Every row belongs to one group in each of 4 separate groupings. Each group adds its own fixed numbers to the row, and there is some noise. The rows also spread widely along 15 directions, which tell nothing about the answers.
In the rows, 128 means zero.
Some rows, each with its group in each grouping after it:
[157 116 147 114 149 140 119 101 110 131 113 157 141 148  98 131 168 118
 143 132 160 137 131 102 127 111  99  80  84 176 117 125  96 103 144 118
  86 132] : vegod k874 zifor mibe
[108 150 119 201 111 117  98 128 113 118 132 105 116 109 167 100 128  83
 114  84 176 147 161 145 121  80  85 201 115 154  78  85 112 181  73 123
 166 113] : vam k732 Vopu vokir
[ 64 116 108 108 169 132 134 185 105 121 140 120  98 140 155 135  74 133
  83 114 160  97 146 169 150 126 152 158 167 107 141 164 115  79  40 110
 188 191] : Gogis k975 nur mibe
[123 134  89 107 193 116  98 157 104 153 164 113 111 178 130 153 128 135
 168 146 140 161 177  43 152 126 156 109 158 119 101 139  99  81  98 155
 176 148] : Gogis k874 femo dil
[ 94 173 136 121 131 112 136 134  94  53 119 149 103 142 159 129 114 126
 165 115 215  73 150 125 157 122 111 151 112 205 124  99 132 132 151 102
 144 194] : garap k272 Vopu vokir
[153 112 170 141 119 123 102 130 127 100  82 103 102 117 121 114 110 126
 157 105 115 151  84 153  83 152  99 153 148 117 128 126 160 140 123 106
 126  79] : vegod k975 nur dil
[131 170 140 162 101 124 122  99  98  57 151 137 111 138 141 144 146 101
 181  77 159 125 160 109 145 106 105 112  89 170  90  71 130 147 135 142
 101  96] : vam k732 biver dil
[133 138 134 102 163  90 140 102  91 118  87  94 159 134 185 125 184 155
 161 140 244  93 127 111 147 112 110 111 133 152 123 140 144 117 181 146
 117 166] : garap k272 femo mibe
[112 130 172 113 117  79 129 132 133 123 113 143  99 154  90 126  88 158
 115 106 107 120 111 181 117 143 158 196 147 145 156 104 142 119  91  87
 121  84] : garap k732 Mebik vokir
[ 81 170  66 171  81 165 107 168 155  90 169 139 145 116  93 126 110  99
 159 144  80 129 149 142 151 129 113 152  89 180  88 125  79 116 138 180
 191 129] : garap k272 biver dil
[131 161 110 139 128 112 126 137 127 172 139 145 163 140  83 117 133  90
 138 145 137 129 161  99 160  79  88 166 114 191 105 102  81 135 137 125
 176 140] : garap k732 Mebik dil
[131  94 160 126 160 148  85  99  98  98  79 163 104 116 112 116 131 120
 127 113 120 140 114 135  82 104  79 119 104 160 128 131 111 124 115  91
  72 119] : vegod k874 zifor mibe
[121 118 140 120 182  86 110 118  90 116 114 109 110 119 162 133 140 154
 135  88 123 138 141 103 109 114 143 142 182  69 145 126 173 128  91 134
 106  78] : Gogis k874 Mebik mibe
[169 135 102 129 160 114 145 123 112 145 104  80 165 149 155 141 170 144
 145 145 168 114 121 112 112 150 135 102 132 119 122 116 179 117 151 123
  83 118] : garap k732 femo vokir
[102  98 151 127 144 119 118 142 140 124 128 166 107 116  87 113 128 151
 105  95  90 163 102 135 129 156 130 131 145 113 150 165 122  97  71 134
 136 113] : Gogis k272 zifor mibe
[126 137 170 137 139 118 104  95 124 126 122 172  94 119 102 125 126 100
 128  66 105 138 153 135 125  76  89 159 118 173 110  83 115 149 107 131
 121  72] : vegod k975 nur mibe
[135 133 125 137 151 146 122 135 130 163 111 142 124 157 117 100 119 103
  90 136 176 131 131 123 128 129  91 129  97 182 109 122  97  95  99  90
 130 176] : vam k874 femo mibe
[146 134 155 158 103 174 164 165 148 149 138 110 145 133 116 136 131 103
  99  95 176  89 132 170 158 118 129  94 109 142 104 120 139 127 111 139
 181 131] : vegod k272 zifor mibe
[125 110 120 161  75 146 141 144 126 126 160 123 170 126  93 133 144 103
  86 128 116 140 145 188 133  99 120 129  62 136 109 140  63  92  72 137
 114  86] : Gogis k975 femo dil
[136 144 169  95 155 121 132 122  78  70 103 132 102 138 144 131  82 117
 154  92 156  91 115 117 129 131  79 130 151 136 133 106 152  99 147  85
  72 139] : vam k272 biver dil
[113 168 118  95 188  96 148 113  90  93 128 205 133 126 107 139 124 116
 143 111 112  88 162  70 155 112  86 142 126 186 156  86 130 112 152  92
  63 159] : garap k272 Vopu vokir
[105 131 109 152  92 132  80 104 129 121 130  74 144 110 161 104 152  97
 149  98 179 154 118 165 150  89  74 146 109 136  62 151  70 103 145 209
 143 114] : vam k732 zifor mibe
[113 131 137  91 138 124 130 130 124 139 120 129 165 145 100 122 177 132
 161 157 213 111 134 101 192  97 112  90 112 176 124 173  54  80 169 167
 182 196] : vegod k874 Mebik mibe
[101 106 140 113 111  51  94  71 131  87 117 121 138 118 115 136 198 205
 193 123 117 168  95 147 119 141 164 139 128 115 149 162 127 114 153 197
  88  47] : garap k732 Vopu dil
[142 115 144 130 113 108 169 147 111 121 124  83 185 138 109 163 147 167
 150 140 147  69 143 165 139  89 192 123 129 120 160 142 152 155 121 123
 153  89] : Gogis k732 Vopu mibe
[171 124 187  90 125 127 102  90 118 162  87 107 136 153  97 118 124 120
 151 125 171 112 112 154 126  77  85 131 107 176 106 121  92  99 179 130
 103  96] : vegod k874 Mebik mibe
[155 129 162 168  65 120 120 105 150  92 124  97 109 167 129 129 168 162
 176 130 191 154 106 157  97 180 170 114  73 188 103 109 146 148 129 136
 140  77] : vam k272 zifor vokir
[ 85 128 111 138  94  83 135 144 103  82 162  75 150 153 165 149 162 166
 157 134 208 115 162 166 155 109 199 143 110 130 123 147 101 125  92 166
 180 124] : Gogis k732 Vopu mibe
[ 51 128 103  84 182  82 166 122 127 128 111 169 137 135 142 158 135 211
  55 151 147  34 123 210 155 140 220 141 114 142 208 154 161  69 100 120
  79 164] : garap k874 Mebik vokir
[171 144 146 130 168 147 110 103 124 136 110 156  89 148 115 144 103 114
 144  99 104 119 140 115  84 117 109 120 111 185 106  63 174 146 139 102
  72  78] : vegod k272 Vopu mibe
[118 115 153 135  46  88 159 140 133 149 134  76 233 111  97  98 166 128
  99 153 189 107 122 213 162  75 110 190  89 137 131 162  44 113 128 149
 165 100] : garap k272 Vopu mibe
[114 147 108 161 113 119 136 135 154 147 135 119 146 108 137 100 165 118
 100 108 167 139 116 152 146 153 102 141 111 136 109 128 130 110 115 162
 146 134] : garap k272 nur mibe
[144 108 131 139 120 134 150 186  36  29 128  33 159 133 198 153 100 113
 167 134 187  86 166 137  86  97 139 147 152  71 121 118 150 159  92  67
 131 116] : vegod k272 Vopu mibe
[ 83 135 108 169 107 116  95 123 132  64 127 158 113 103 111 136 116 135
 146 114  58 134 137 175  97 115 143 176  95 160 135 108 127 165 102 132
 113  74] : vegod k732 Vopu dil
[111 149 104 161 109  90 125 112 125 117 123 117 161 116 157 107 189 134
 134 146 202 143 137 141 137 126 112 157  72 186 115 128  98 135 135 154
 127 141] : Gogis k272 Vopu vokir
[131 153 155 145 112 112 128 111  69  72 144  88  97 150 210 152 116 124
 126  68 205  89 170 187 112  90 142 146  98 142  90  65 156 140  95 123
  83  72] : Gogis k272 biver mibe
[ 86 116 165  74  95  81 127 158 133 116 129 106 106 194 128 117  91 176
 120 159 224 125 102 208 146 166 179 177 117 169 140 161  68  54  99 122
 173 167] : vegod k272 Mebik mibe

New rows, each followed by its group in each grouping:
[151 115 123 178  84 105 119 109 154 200 141  73 188 137 104 128 205 145
 130 154 164 146 148 176 118  75 165 143  82 158  94 125 101 170 108 179
 185  43] : garap k732 nur mibe
[134 114 160 118 104 143 138 151 128  98 154  99 122 164 105 154 138 166
 175 118 154 127 127 134 141 152 178  76 129 122 119 154 128  96 113 162
 167  99] : Gogis k272 biver mibe
[ 93 124 135 136 156  90 134 141 114 133 143 148 144  92 115 118 159 129
 103  88 117 149 149 101 161 103 109 157 165  93 145 145 109 118  73 152
 146 115] : Gogis k272 Mebik vokir
[145 157 119 143  85 110 152 152 170 152 148 133 152 161  91 104 131 116
 105 149 144 150 114 161 133 184 127 158  73 187 123 100 100  96 120 117
 132 128] : vegod k272 nur mibe
[131 139 173 124 161 146 115 159 111 144 125 137  83 155 111 119  81 106
 139  92 164 126 149  97 142 104  92 136 165 165 101 116 119 128  95 105
 202 155] : Gogis k272 biver mibe
[136 144 120 116 159 106 129 126 123 136 103 115 165 126 111 139 132 134
 170 135 117  95 135 112 138  94 124 142 148 150 140 122 142 149 168 135
 138 119] : vegod k732 Vopu mibe
[152 144  98 132 199 104 147 144 121 181 128 115 122 179 159 159 124 170
 113 167 158 101 150 114  96 162 198 123 137 153 136  85 211 139  98  91
 126 117] : garap k272 biver dil
[166 126 127 178 120 173 100  94 133 138 156 139 108 126 103 133 157  78
 133  84 104 177 148 110 107 108  80  86  81 148  65  93 114 124 100 156
  93  55] : vam k975 nur dil
[100 153  59 150 156 105  77 108  94  96 145 143 130 107 160 103 157  91
 141 116 101 183 167  76 105 113  69 172 114 132  93  99  97 113 112 148
  74 109] : garap k874 Mebik mibe
[113 146  82 131 131 168 126 157  91  57 129 103 126 129 157 143 107  96
 155 121 151 101 134 130 138 130  96 109 117 136 103 137 121  90 135 125
 103 173] : Gogis k732 Mebik vokir
[123 153 148 129 162  62 138  96 129 178 112 143 181 111 115 120 196 140
 131 119 169 105 163 102 174  60 124 154 125 169 148 109 118 163 153 159
 156 117] : vegod k874 Vopu mibe
[ 82 110 116 149 138 124 137 157 150 100 160 138 123  98 127 115 175 153
 104  71 112 170 104 118 149 200 138  93 168  45 138 172 153  73  66 187
 136 118] : garap k272 biver mibe
[146 127 158 121 144 140 130 133  74  95 118 141 162 132  96 143 136  97
 171 139 153 102 180  84 135  45  82 130 107 184 114 110  68 152 138  94
 137 138] : vegod k272 femo vokir
[124 157 128 128 138 126 162 139 108 132 125 131 148 130 134 132 128 111
  91 118 185  63 139 164 167 110 114 128 104 149 134 108 135 103 123 102
 116 160] : garap k874 nur dil
[133 141 131 163  95 119  86 114 140 149 124 111 140  96 125  89 117  75
 109  96 115 168 120 174 109  96  44 203  96 148  81 100  85 127 129 154
 105  67] : vegod k272 Vopu dil
[ 81 124 153 130 154 113 123 120  85  46 122 176 112 101 125 134 136 137
 154  89 132 102 160  98 137  84 114 136 139 145 152 130 122 151 100 115
 131 138] : vam k272 Vopu mibe
[154 129 107 161 138 162 183 192  87 111 170 125 163 174 103 170 126 119
 123 169 138  89 200  99 106 118 180 101 102 151 129  85 140 152  58  51
 155 126] : garap k272 biver vokir
[124 184  95 132 174 127 139 116 154 137 173 168  81 145 129 168 121 137
 130  65  82 110 157 106 157 163 163 100 126 150 117  68 196  97 128 180
  82  90] : Gogis k272 Vopu vokir
[128 175  95 151 114 106 134 133 145 162 155 141 139 161 117 123 149 119
 117 150 156 135 155 128 154 136 142 145  70 196 112  95 107 110 123 138
 141 135] : Gogis k874 Mebik dil
[129 131 167 165  96 141 133 131 130 153 125 120 144 128 114 131 135  96
  92  95 178  99 151 195 150  56 110 141  85 169  96 105  97 152  96 127
 167 105] : vegod k732 femo dil
[115 168 108 172  76  95 130 157 173 107 135 148 159  94  83  83 121  97
 122 109  40 177 107 133 119 180  86 214 119 134 137  98 122 136 124 133
 126  86] : vegod k272 Mebik mibe
[109 144  96 151 132 123 122 137  76  57 140 101 143 118 177 138 133 119
 157 126 143 108 171 123 103 101 122 153 124 128 107 101 138 147 112 125
 115 105] : garap k272 biver mibe
[121 102 117 145 148 157 107 134 131 137 110 112 140 129 105 129 157 146
 143 157 140 133 128 112 115 117 141 101 125 132 124 167 113 119 111 143
 164 133] : vam k874 Mebik vokir
[130 117 175 133 159  89 122  87  99 125  69 136 108 129 163 104 158 143
 117 117 223 120 118 143 105 108 102 149 118 183 138 120 146 155 103  83
 123 147] : vam k975 nur mibe
[138 118 149  99 147  89 140 134  70 105 144 117 140 165 119 138 130 121
 150 134 165 139 166  80 132 105 126 150 146 126 132 116  85 101  88  85
 120 123] : vam k975 Mebik vokir
[112 159 112 181 116 111 110 117 130 140 124 116 144 107 141 120 139 108
 101 100 119 118 161 168 127  82 115 191  93 157 103  87 121 155 105 146
 128  81] : Gogis k874 femo vokir
[110 135 104 126 184 159 111 120 103 132 123 111 115 127 173 154 152 133
 136 106 181  90 161 115 151  82 138  74 132 128 103 141 150 110 128 177
 139 146] : Gogis k874 Mebik mibe
[191 106 192 132 157 119 144 102 132 197  69 107 126 157 118 129 110 149
  87 119 170  83 103 185  79 104 140 134 122 165 143  98 194 163 106  57
  96  82] : vam k732 Vopu mibe
[171 108 153 150 109 132 162 142 127 156 107  82 164 152 121 144 131 162
 110 162 169  82 129 193  87 112 180 123  92 159 141 124 165 159 106  90
 136  82] : Gogis k272 Vopu mibe
[102 109 138  79 171 143 136 131  83  62  99 158 117 122 129 139 122 145
 142 123 148  88 117 120 128 130 106  91 141 132 153 159 133  77 134 104
  75 173] : garap k272 Mebik mibe
[139 158  92 123 150  93 156 133 119 115 174 128 149 152 134 141 175 134
 153 115 133 152 145  66 152 192 141 101 134 108 119 100 146  74 132 163
  80 111] : garap k272 biver vokir
[ 81 178 103 174 114  86  99 119 155 109 125 132 115  87 167  84 143 118
 119  73 123 165 114 147 142 158  84 194 130 142 109 109 141 130 126 186
 133 111] : Gogis k272 biver mibe
[ 98 179  48 178  96 175 146 179 160 121 157 114 170 101 110 130 117  82
 126 126  92  96 139 147 174 130 107 132 113 135 101 127 129 118 143 174
 179 150] : garap k732 Mebik dil
[115 114 145 148 117 144 145 168  67  77 126  76 171 102 133 130 116  98
 127 113 156  83 159 140 140  58 106 155 154  73 131 142 103 137  86  99
 158 124] : vam k874 Mebik vokir
[132 161 144  94 164  67 176 155  94 146 150 154 171 179  86 154 119 131
 126 147 132  81 198  86 167  86 174 170 132 165 168  77 106 132 105  72
 144 133] : vegod k874 femo mibe
[ 90 137 136 133 160 152 111 148 103  84 111 136  94 121 149 138 106 106
 155  95 162 102 149 114 153  96 103 130 155 159 109 131 122 137 120 130
 192 177] : vegod k975 zifor vokir
[123 159 152 114 110 143 112 146 152  98 144 149  91 162  74 132  90 124
 172  93  89 134 117 123 151 167 132 124 130 156 111 108 117  84 142 148
 144 107] : vegod k874 biver mibe
[131 179 130 139  96 136 136 140 120 131 154  83 126 150 166 128  89  87
 115  81 183  90 151 183 155 107 102 157 106 158  76  81 123 103 134 153
 129 111] : Gogis k272 biver mibe
[ 88 141 148 109 156 100 112 112 101  57  83 158  79 121 154 129 100 140
 136  86 145 100 109 159 122 135 109 161 140 151 151 113 157 120 129  99
  81 149] : vegod k732 Mebik vokir
[129 112 129 152  76 178 156 159 123 123 152  94 171 133 122 131 131  85
  82 120 188  99 143 209 146  88 112 112  66 141  92 139  68  94  91 131
 143 130] : vegod k975 Vopu mibe
[121 140  70 166 116 196  77 141 135 147 146 106 121 123 128 119  94  72
 113 131 108 139 150 165 102  92  74 152  86 167  47 111  81 101 115 160
 131 104] : garap k272 Mebik vokir
[104 111 105 135  98 129 146 142 123 110 131 130 177 137  90 142 139 151
 116 171 127  96 136 194 127  99 164 134  68 175 149 159  82 115 102 117
 123 126] : Gogis k732 Vopu mibe
[109 153 117 133 137  97 133 128 108  90 134 132 131 107 148 120 118 113
 118  93 118 126 130 125 133 135 100 165 139 109 134 107 142 110 115 128
  83 111] : vam k272 Mebik dil
[131  97 149 165 120 135 158 158 122  53  75 101 122 110 139 135 144 174
 134 109 130 115  75 165  86 199 158 102 145  78 176 159 221 144  87  83
 105 121] : Gogis k732 femo vokir
[160 159 112 165 138 154 130 109 135 104 127 123 144  99 122 130 174  99
 172  77 106 133 124  70 146 147  86  75 126 110 102 107 171 126 173 171
  90  98] : vam k874 zifor vokir
[ 84 117 111 107  81  63 103 114 166 100 119 148 149 110  68  90 135 164
 126 129  38 196  57 184 121 192 117 195 114 116 166 177  76  50 128 169
  60  78] : Gogis k732 Mebik mibe
[136 120 157 126 152 134 115 104 135 165  76 113 127 116 159 101 151 128
 103 115 230 115  97 169 128 108  77 118 109 173 109 145 128 114 148 143
 125 158] : vegod k272 Vopu mibe
[ 94 134 109 114 166 116  93 115 133 137 139 163  85 145 119 125 103 139
 106 100 101 135 135 144 122 138 137 152 125 147 122 113 127  77  96 134
  94 111] : garap k874 Vopu mibe
[121 156 105 183  73 108 136 136 152 103 150  98 154  96 148 104 176 117
 127  88 129 168 119 144 137 164 113 147 111 103 107 122 141 126 116 188
 127  81] : Gogis k272 Mebik mibe
[103 153 127 164 124 122 163 144 106 109 135 122 152  88 166 130 144 110
  85  78 162  75 163 162 156  76 121 147 124 119 133 107 154 155  93 137
 139 120] : Gogis k272 Mebik mibe
[100 115 150 148 130  97  74  81 152  97 127 176  61 126 123  97 214 156
 171  77 158 243 110  69 130 176 106  96 121 158 105 155 109 105 101 200
 143 115] : Gogis k975 Mebik mibe
[118 180 101  93 136  38 139 141  98 156 158  92 178 154 151 123 107 111
 130 140 159 114 156 125 174 114 115 224 149 136 122  92  95  89 151 138
 125 121] : garap k272 zifor dil
[149 147 128 174 161 113 117 133 116 188 135 118 129 149 143  97 143  91
  96 111 177 159 168  84 115 105  99 162 127 153  92  78 129 156  68  97
 162 122] : vam k874 biver mibe
[132 146 104 159 148 158 141 159 148 155 126 138 143 126 119 115 152 106
 127 132 168 130 133  92 156 141  99  97 116 173 110 139 131 128 126 139
 190 188] : Gogis k272 zifor mibe
[149 140 126 151 112 173 134 122 152 130 165 128 102 145 114 136 146  96
 123  70 141 150 128 130 147 166 109  70  97 131  80 109 129  69 106 167
 102 104] : vam k975 nur vokir
[129 131 134 117 132 116 139 152 127 124 127 131 145 119 105  95 139 110
 128 113 144 155 101 102 148 166  69 137 153 111 131 146 114  80 121 122
 129 156] : garap k272 nur mibe
[ 86  96 142  99 158 110  95 133 133 141 106 119 122 144  94 144 130 201
 163 163 133 110 129 141 136  96 191 134 151 151 157 192 105 119 118 159
 205 129] : Gogis k874 Vopu mibe
[155 122 128 117 142 100 122  90 117 148 141 134 165 150 110 154 189 147
 160 159 162 138 159 108 126  90 145 103  76 185 119 114  94 127 148 156
  99  85] : vegod k272 Vopu dil
[152 160 130 137 131  80 179 137  96 106 108  79 174 131 187 132 150 118
 120 101 194  84 132 148 139 135 121 145 128 108 139  83 182 141 137 102
  81 128] : vegod k732 femo mibe
[135 138 161 169 145 142  81 100 158 153  90 138  82 105 119 115 124 107
 129  54 104 146 117 147 111 100  79 148 137 155  87  93 158 162 124 156
 135  75] : vegod k732 femo vokir
